The rows are grouped in 2 different ways at once. Each group adds its own fixed numbers to the row, and there is some noise. The rows also spread widely along 6 directions, which tell nothing about the answers.
Some rows, each with its group in each grouping after it:
[ -4   5   4  -4   2 -10 -11  -3  11  -7 -11   3   2   3   3   1 -20  17
 -14   0]  tani (4)
[  1   4 -17 -16  -2  -4   3   6   6   7  -8  16  10 -18   3   0 -10  11
 -11  -7]  rez (3)
[ -4   4  12  -8   4 -11 -12   5   5   2 -15   4   3  10   6   1 -13   1
 -10  -3]  vanep (3)
[  1  -6   6  -8 -10  -9 -19   4  17   6 -14  13   0  -1   5 -10  -7  10
 -14  -2]  fusub (0)
[  7 -12  -3  -9  -3  -6   5  -1  16   6  10  -1  -8  -7   8  -7 -15  13
 -11   3]  vanep (4)
[  7  -2  16 -10  10  -3  -4  10   1   2  -4  -2  -8  -4  -2   2   6  -1
  -1  -7]  fusub (1)
[  3   9   8  -2  -2 -16  -5 -15   8 -11   2  -5  -4  -3  -3   5 -20  13
 -12  10]  Gir (1)
[  4  -1   7  -9  -8   0 -16   3  11   9  -6  10   0  -3   2  -5  -2   2
  -2   4]  ras (0)
[-4  7 16 -9  6 -3 -8  4  6 -2 -4  4  2 -4 -2 10 -8  3 -3 -5]  rez (2)
[  3   0   6  -2   6  -1  16   6   8  -5  11  -3  -7 -11   6  -7  -7   1
  -5  -5]  Gir (2)
[  1   9  -9  -5   6  -1  20   8   1   0   9   9   7 -25   2  -2  -1   7
  -8  -3]  tani (2)
[  4  -1  -3 -18  -2  -1 -16   7  13   0  -5  13   6  -7  -3   7  -8   0
  -6  -6]  ras (2)
[ -4   3  15 -13  11   1 -13   7   5  -2 -14   5  -1   2  -6   4 -13   5
  -4  -9]  tani (0)
[  0  -1  -1 -12   7  -1  -2   4   9   4  -7   8   1 -11   2   1 -13  15
  -8  -9]  rez (4)
[ 3 10  8 -8  4 -4 -9  1  1  0 -5  1 -1 -2 -7  8  3  6 -2  2]  tani (1)
[  5  -6  20  -6  15  -2  13  12   5  -1   2  -7 -11  -3   8  -8   0  -3
 -11  -8]  vanep (1)
[ -1  -2  13 -14   4  -1 -10   4  11  -3  -4   2  -3  -2  -3  11 -14   5
  -4  -7]  rez (2)
[ -2  18   4   0  -5  -5 -17   3  -1  12 -10   8   2   8   2   3   9  -1
   9   5]  Gir (3)
[  0   7   8 -13   4  -6 -10   0   1  -1 -12   4   4   0   0   6 -15  -1
  -2  -2]  ras (3)
[ 12 -11   3 -10  -8  -4   2  -3   6   9  16  -7 -17 -12  -3   0   8   6
   3  10]  fusub (1)

New rows. What belongs after each?
[ 8  2 15 -6  8  3  3  8  0  6  1 -4 -7 -5  4 -3 12 -5  1  0]  ras (1)
[  3  -6  -5 -14   2  -7  -5   1  18  -6 -10   8   4  -7   6  -6 -28  14
 -21 -10]  ras (4)
[  3  -9  13  -7 -12   2 -12   1  16  10  13  -6 -16   5   4   1   5   1
   8  10]  rez (2)
[  2  -5   8 -12  10  -4  -4   9   9  -1 -11   4  -1  -3   3  -2 -10   9
  -9 -14]  fusub (4)
[  1  -5  -7 -11  -8 -11  -7   2  12   3  -9  10   3  -4   6  -8 -12   8
 -13  -3]  fusub (3)
[ -8  18  31   3   8  -6 -22   7   4  -6 -22   5   9  13   6   3  -2  -5
  -7  -3]  ras (2)
[ -2  12   7  -1  -8 -16  -4 -13  -1   1  -3  -1   2  -4   1   3 -11   8
  -2  16]  fusub (3)
[ -5  17  13   3  16  -5   3   4  -3  -2 -12   2   6  -2   7  -2  -3  10
  -7  -3]  tani (4)
[  1  -3   8  -8  10  -4  12   6   4   1   1  -3  -5  -4   8  -5 -13   0
  -9  -6]  vanep (3)
[-1 10  9 -4  3 -3 -8  8  7 -1 -7 10  9 -7  4  0 -1 -2 -8 -2]  ras (2)
[  4  -1   3 -10   5  -2   9   6   1  10   6  -1  -6  -4   4  -1  -2  -2
   1  -2]  vanep (3)
[ 10  -1  22 -14   2   4 -19   3  -1   9   2  -9 -14   6 -10  14  11  -7
  16   7]  ras (1)
[ -6  12  14   2   5 -16   7  -5  -2  -7  -8   0   3  -5   6  -4 -17   7
 -11   4]  fusub (3)
[ -3  17  10  -7   2   0 -21   7  -2  10 -17  14   7   2  -6   7   5   4
   4   1]  tani (0)
[  4  -7   5  -8   4  -8  16  -4  12  -7   5  -4  -9 -16   7  -7 -19  14
 -22  -3]  rez (1)
[ -1   1   1  -5   3  -4  21  -2   3   1   3  -2  -4 -16  11  -9 -14   8
 -10   0]  rez (3)
[  1   0   6 -19  -4  -3 -19  -5   9   7  -4   7  -1  -7 -13  14 -17  12
   0   2]  rez (0)
[  3   9   6   3   0  -2   8   1   3   8   4   4  -3 -12   4 -11   1   5
   1   6]  Gir (0)
[ -3   4  27   5   4 -13 -14   3   6  -5 -16  -3  -6  11  10  -8   0   3
 -13   1]  fusub (1)
[  4   1  10 -16  16   7   5   7  -2   8   0  -2  -5 -12  -7  13  -7   7
   7 -13]  rez (4)
[  4  -3   5  -8   0  -7 -13   8  11   2 -10   7  -3  -3   4  -5   4   5
 -12  -4]  fusub (1)
[  7  -1   1 -17  -3  -2  -6  -2   5   9   4   1  -7 -13  -9  11   0   7
   1   3]  rez (1)
[  1  -6  12   0  -5   0  12   1  11   5  18  -6 -13 -10   8  -6   2   4
  -1   9]  rez (2)
[  7   1  18 -17  18  11   1  14  -5   9  -4   1  -4 -11  -7   5   0  -6
  10 -12]  ras (0)
[  2  -2   7 -15   7  -2  11   0   6  -4  10  -3  -4 -19  -5   8 -19   6
  -3  -5]  rez (2)
[  4   4   1 -17  -3  -1 -12  -1   1   8  -3   2  -1  -1  -6  11  -7  -1
   8   5]  ras (3)
[ -2   3  25  -1   9   0  -7  10   6  -6  -1  -7 -11  11   3   1  -1  -5
   4  -7]  Gir (2)
[  1   8   1  -7  -4  -8 -11   5   2  13  -8  10   5   2   4   2   2   1
   0   5]  vanep (3)
[  3  11  10  -6   4  -5   3  -3  -2   5   1  -1  -2 -14  -3   7   1   8
  -1   6]  rez (1)
[  3  -3  14  -5   1   1  -3   0   8   5   4  -5 -13   1   0  -5  -5   3
   5   2]  Gir (0)
[ 7  4  8 -3 -1 -7 -1  2  2  5  0  1 -4 -9  1 -2  9  4 -3  5]  fusub (1)
[ -3  15  17  -1   9  -1  -7   5  -3  11 -11   3   3  -1   3   5   6   7
   5  -2]  rez (4)
[  2  -2  14 -14   6  -2 -14   2   9  -2  -8   1  -7   3  -8   6 -21   6
   0  -9]  Gir (0)
[ -6  10   1   0   0  -8   0   1   3   0 -10   5   3   3   9  -7  -7   6
  -9   1]  tani (3)
[ -3  13  21   2   7  -6  -3  -2   1  -1  -7  -1  -3   0  -1  -1 -11   5
  -1   2]  Gir (0)
[ -2   4  17 -11   1   0 -20   4   1  10 -11  -1  -8  13  -1  11   0  -1
  11   0]  rez (3)
[ 1  6  0 -5 -3 -5 -5  2 10 -2  4  7  0 -7  0  2 -6  5 -4  0]  Gir (2)
[ -7  18  28   5  12  -5  -7   1  -4   6 -14  -2   1   5   8   3   1   7
   2   2]  rez (4)
[ -2  -5   8  -8   5  -3  -7   4  15   3 -11   4  -4   1  10  -4 -13  13
 -11  -9]  rez (4)
[  0   4   7  -8  11  -5  14   2   2  -8  -7  -2   3 -10  10  -8 -21   0
 -15  -7]  ras (3)
